There are 5 ways to turn a row about zero (a turn may also mirror it). The second row of each pair is the first, turned, with some noise. The first 50 pairs use one turn. New pairs use 3 turns, one after the other, and a turn may come again.
In the rows, 128 means zero.
Known pairs, each followed by its turns in order:
[141 105 125  95 112 168  83 120 122]
[132 155 142 186  94 132 119 114 116]	q_666

[133 128 154 109 130 148 125 180 127]
[ 89 112 109 115 130 152 129 163 141]	q_357

[107 165  51 134 134 108 205 155 127]
[168 178 118 163  91  55 108 131  79]	q_632

[ 88 133 109 126 132 138 145  68 140]
[155 105 116 129 132 122 131 167  74]	q_666

[123 105 158  70 165 131 132 135 189]
[146 178 169 130 120 136 189 134  91]	q_554

[134 124 122 118 132 125 107 127  95]
[142 130 112 126 136 152 118 151 132]	q_23

[138 158 120 128 163 131  61 112 116]
[130 130 107 104  75 121 147 159 172]	q_554

[147  91  51 126 122 110 132 145 142]
[188 107 102 132 136 112 106 155  84]	q_554

[126 128 149  95 167  93 121 117 117]
[144 109 118 117 115 102  93 170 135]	q_23

[132  99 123 143 103 111 205 139 116]
[155 140 134 130 117  89 191 135  86]	q_632

[124 166 107 148 143 124  95  76 136]
[107 142 151  79 157 129 136 153 164]	q_23

[124 161 205 139 205 113 106 127 147]
[ 53 130 113 107 124  49 166 120 127]	q_357

[130  87 149  86 106  68 186 117 141]
[105  74 106 179 133  70 107 139  97]	q_23

[ 88 128 144 121 152 128 133 184  91]
[161 154  89 106 167 109 123 165 139]	q_632

[170 107 151 134 133 114 129 108 168]
[128 139 173 108 123 128 169 117 112]	q_666

[ 51 109 128 132 178 132 120 164 126]
[163 184 138 158 129  73 136 104 163]	q_554

[147 183 129 136 103 125 141 126 205]
[109 112  97 164  94 176 161 108  84]	q_554

[ 52 118 124 180 100 136 104 117 139]
[147 120 141  81  91 106  58 102 133]	q_357

[105 155  73 125  83 119 130 133 133]
[106 132  96 146 106  75 112  95 118]	q_632

[200 144 110 142 183 114 192 105 168]
[169 123 178 114 188  55  97  93 125]	q_23

[ 86 105 127 158 175 121 164 185 132]
[134 186 129 183 143  77 106 115 120]	q_554

[142 107 139 102 140 106 123 131 147]
[103 130 153 114  99 136 141 127 119]	q_666

[174  87  73 125 143 145 103 140 137]
[132 126 170 137  99 102  96  68 113]	q_666

[112 136 134 153  60 107 118 174 155]
[ 94 140 162 128  82 169  75 132 131]	q_357

[153 134 151 194 161 129  67 118 126]
[ 84  95 161 104 152  96 134  66 144]	q_357

[ 77 152 117 111 144  76 150 141 172]
[101 145 109 105  97  52 138 138 111]	q_23

[124 123 139  99 111 127 148 194 158]
[104 101 165 131 117 156 120 144 182]	q_666

[117 128 122 129 168 119 127 166 128]
[152 165 121 139 150 130 115 147 137]	q_632

[141 149 122 136 114  83 116 126 109]
[111 161 117 103 136  98 120 138 139]	q_666

[130 124 126 130 107 145 119 121 111]
[137 119 118 122 128 149 122 112 137]	q_357

[171 127 151 204 124 138 105 103 113]
[152 169 119 130 178 100 169  73 121]	q_666

[ 98 205 133  51  76 167 138 139 137]
[ 98 107  93  99  60  68  95 164 178]	q_632

[125 130  87 124 114 125 111 130  59]
[114 152  90 148 137 104  66 117 121]	q_666

[ 99 171 139 122 187 136  91 119 139]
[144 150 153  74  87 119 126 160 158]	q_23

[133  82  61 125 115 126 159 112 159]
[144 149 113 168  79 134 159  80 101]	q_632

[106 113 116 146 162 133  51 119 129]
[127 118 122  52 114 169 131 147 133]	q_23

[100 122 175 183 138 135  80 139 161]
[ 81 114 151  83 108  87 100 102 163]	q_357

[128 197  66 125 174  53 120 122 129]
[141 130  93  40  88  66  97 148 137]	q_666

[140 125 131 142 132 121  94 132 125]
[113 117 150 112 136 131 136 109 133]	q_357

[105 161 138 106 112 102 116 137 162]
[ 77 149 116 132 115 112 114 150 142]	q_632

[137 136 142 184  51 127  96 143  90]
[ 96 126 141 116 122 191  75  65 132]	q_357

[125 169 152 103 155 125 177 149 105]
[156 130 136 117 116  95 115 202 122]	q_632

[126 111 115  74 152 125 182 171 163]
[136 145 116 151 134 125 139 221 123]	q_357

[ 60 129 128 135 135 121  96 116 108]
[107 140  82  91 154 139  98 124 104]	q_632

[102 131 103 118 142 157 124 160 111]
[152 138 135 125 103  92 109 103 132]	q_554

[140 126 116  79 126 129 118  51 136]
[128  83 143 125 167 111 153 178 160]	q_23

[119 148 109  86 160 139  87 139 131]
[158 150 129  98  79 117 143 126 139]	q_554

[137 102  51 130 118 117 161 143 145]
[177 110  99 134 143 103 103 128  68]	q_554

[205 151 100 137 115 131 129 122 164]
[148 123 120 119 187 108 136  76 164]	q_23

[163 125 130 138 154 101 111  94  93]
[107 126 104  94 143 123 126 180 150]	q_554

New pairs. What belongs after each?
[197 134 125 110 138 111 123 133 130]
[113 121 110 105 105  66 130 121 139]	q_357 q_357 q_666

[149  76  93 124 120 137  80 110 135]
[107 138 149 123 148 129 138 188 175]	q_666 q_357 q_23

[128 122 124 115  51 112 154 204 117]
[101 163 171 159 163 102 190 169 114]	q_357 q_554 q_666

[205  62 128 147 108 159 138 136 138]
[172 157  94  77 168 140 130 164  75]	q_632 q_554 q_632

[114  88 130 128 138 116  83 137 132]
[107 137 146 129 129 147 174 119 101]	q_554 q_666 q_554

[159 164 141 127 156 145 110 154 114]
[102  98 111 144  96 158 148 111 136]	q_632 q_23 q_632

[ 60 135 125 118 109  82 137 116 112]
[ 94 112 135 108 160 136  62 152 124]	q_554 q_554 q_666

[162 110 143  92 110 120 121 134 167]
[ 85 139 126 142 154 125 113 102 159]	q_632 q_357 q_632

[140 106 142 111 117 110 109 137 100]
[151 133 118 141 125 116  98 149 106]	q_666 q_666 q_554

[136 129 157 127 205 130 142 155 112]
[ 87 151  84 107 115 146  94 106 165]	q_357 q_357 q_666

[140 105 137 135 162 114  55 124 135]
[183  94 131 121 164  84 148 136 131]	q_666 q_554 q_357

[157 164 112 124 112 140 181 106 205]
[195 130 131  81 188 153 123 155 152]	q_554 q_357 q_23

[124 166 121  99 131 122 185 147 137]
[ 91 182 126 135 117 142 104 152 139]	q_632 q_666 q_632

[143 110 153 161 140 143 121 129 178]
[121 119 121 166 106  97 125 116  89]	q_357 q_666 q_23

[199 120 152 112 136 135 159 129 109]
[117 114 144 140  98  99 122  60 146]	q_666 q_23 q_23

[127 119  83 130 117 168 128 176 128]
[106  86 120 153 170 120 162 124 147]	q_357 q_666 q_554

[ 51 174 122 131  99 121 120 149 104]
[173 156 118 147 178 148  88 177 138]	q_554 q_554 q_357

[108 156 172 165 117 161 201 131  95]
[ 89 110 100 151 160  67 167 173 101]	q_666 q_554 q_632

[104 122 117  74 174 193 150 165  51]
[228 144 112 208 114 152 129 139 108]	q_554 q_23 q_554

[133 126 145 119 133 119 113 145 117]
[114 136 133 137 132 137 120 113 109]	q_632 q_554 q_357

[119 136 139 134 199 165 102 139 134]
[114 185 124 123 117 129 191 119 138]	q_23 q_632 q_632

[144 136 133 146 135 174 125 136 122]
[148 146 101 108 147 147 141 145 121]	q_357 q_23 q_357

[ 95 138 136 134  78 144 152 108 113]
[158 141  96 139 138  93 142  99 102]	q_632 q_632 q_632

[104 168 149 173 122 173  51 112 126]
[ 90 106 180 186 102 127  85 146  89]	q_23 q_666 q_554

[133 155 199 154 137 156 159 138 137]
[153 145  90 129 103 139 130 167  66]	q_357 q_23 q_357

[125 140  51 103 124 125 154 160 166]
[152 132 124 139 102  43 132 113 151]	q_357 q_666 q_357

[129 167 126  80 170 132  67 137 155]
[136 140 127 103  65 104  70  99 153]	q_666 q_666 q_23

[117 132 122 138 120 118 100 147 100]
[105 155 126 119 129 145 136 107 136]	q_666 q_357 q_357

[123 150 123 119 187  79 205 121 172]
[195  81 152  89  77  87 152 132 142]	q_632 q_666 q_666

[123  91 113 133 150 145 167 155 139]
[135 147 121 106 187 133 134 146 137]	q_23 q_632 q_357

[130 137 166 104 123  90 115 115 138]
[129 109 119 155  90 135 119 116 162]	q_23 q_357 q_23

[114 166 205 111 126 137 120 138  86]
[ 67 133 113  78 124 152 152  92 160]	q_23 q_357 q_632

[101  87  95 177 130  81 116 107 143]
[130 116 148 100  77 129  61 123 107]	q_554 q_357 q_23

[115 124  51 124 131 139 146 148 130]
[181 121 135 132 159 117 103 116  85]	q_23 q_357 q_632

[146 126 120 129 132 143 141  86 121]
[123 140 113 113 106  94 126 140 108]	q_23 q_357 q_23

[165  95 107 107 128 122 126 112 135]
[ 91 127 141 124 142 101 148 125 156]	q_632 q_23 q_554

[135 145 139 136 104  94 108 205 164]
[110  53 138  99 119 100 110 160 151]	q_554 q_632 q_23

[100 108 159 152 150  51 144 130 149]
[ 76 179  88 103 114 123 138 130  88]	q_23 q_666 q_23

[145 114 147 127 122 147  95 119 132]
[ 94 151 109 125 129 145 137 139 127]	q_666 q_632 q_666

[112 132 136 118  98 192 142 124 122]
[161 135 137 153 114 106 116  80 152]	q_357 q_632 q_357

[145 118 133 153 126 194 127  51 167]
[172 104 148 203  83 138 132 140 159]	q_632 q_357 q_357

[128  96 124 104 164 119 111 158 139]
[129 121  88 119  88 120 134 130 100]	q_666 q_632 q_632

[108 156  78 146 145 156 128 141  90]
[157 106 120 147 189 110 135 124 154]	q_357 q_632 q_357

[161 133  81 169 138  87 128  99 169]
[162 123 128 118 136 136 180 176 179]	q_554 q_666 q_554

[117 134 129 128 155  95  51 122 135]
[125 118 182 146 117 136  82 116  81]	q_23 q_357 q_554

[ 72 193 104  72 112 133 156 133 137]
[ 90  85 101 167 137 201 141 143 105]	q_554 q_632 q_23

[149  62 125  97 117 128 138  51 100]
[182 175 148  81 127 113 124 197 125]	q_666 q_632 q_554

[164 145 171 134 107 115 185 146 164]
[133 151  84 122 170 169 134 181 133]	q_666 q_554 q_666

[199 199 155 104 144 105 159 119 124]
[100 158 105  40 142 163 105 142 163]	q_357 q_632 q_554

[ 92 102 119 137 128 149 117 125 136]
[120 116 162 127 117 110 115 113 109]	q_357 q_23 q_666

[117 142 111 120 166 139 151 158  97]
[120 120 132 115  94 144 127  76 121]	q_666 q_632 q_632

[120 144 120 117  93  90 112 161 116]
[ 97 100 128 139 148 128 103 102  97]	q_23 q_632 q_632

[103  95 170 140 134 106 136  85  87]
[115 107 163  79 127 168  91 106 139]	q_357 q_632 q_357

[153 139 161 141 124 205 113 145 107]
[ 90 135  55 144 158 147 109 145 123]	q_632 q_554 q_357

[118  92 139 126 139 136 130 160  92]
[130 126 111 135 140 142 130  87  89]	q_554 q_666 q_554

[ 51 149 107 106 109 107 129  84 142]
[156 110 130  45 128  96 121 100 123]	q_666 q_632 q_666

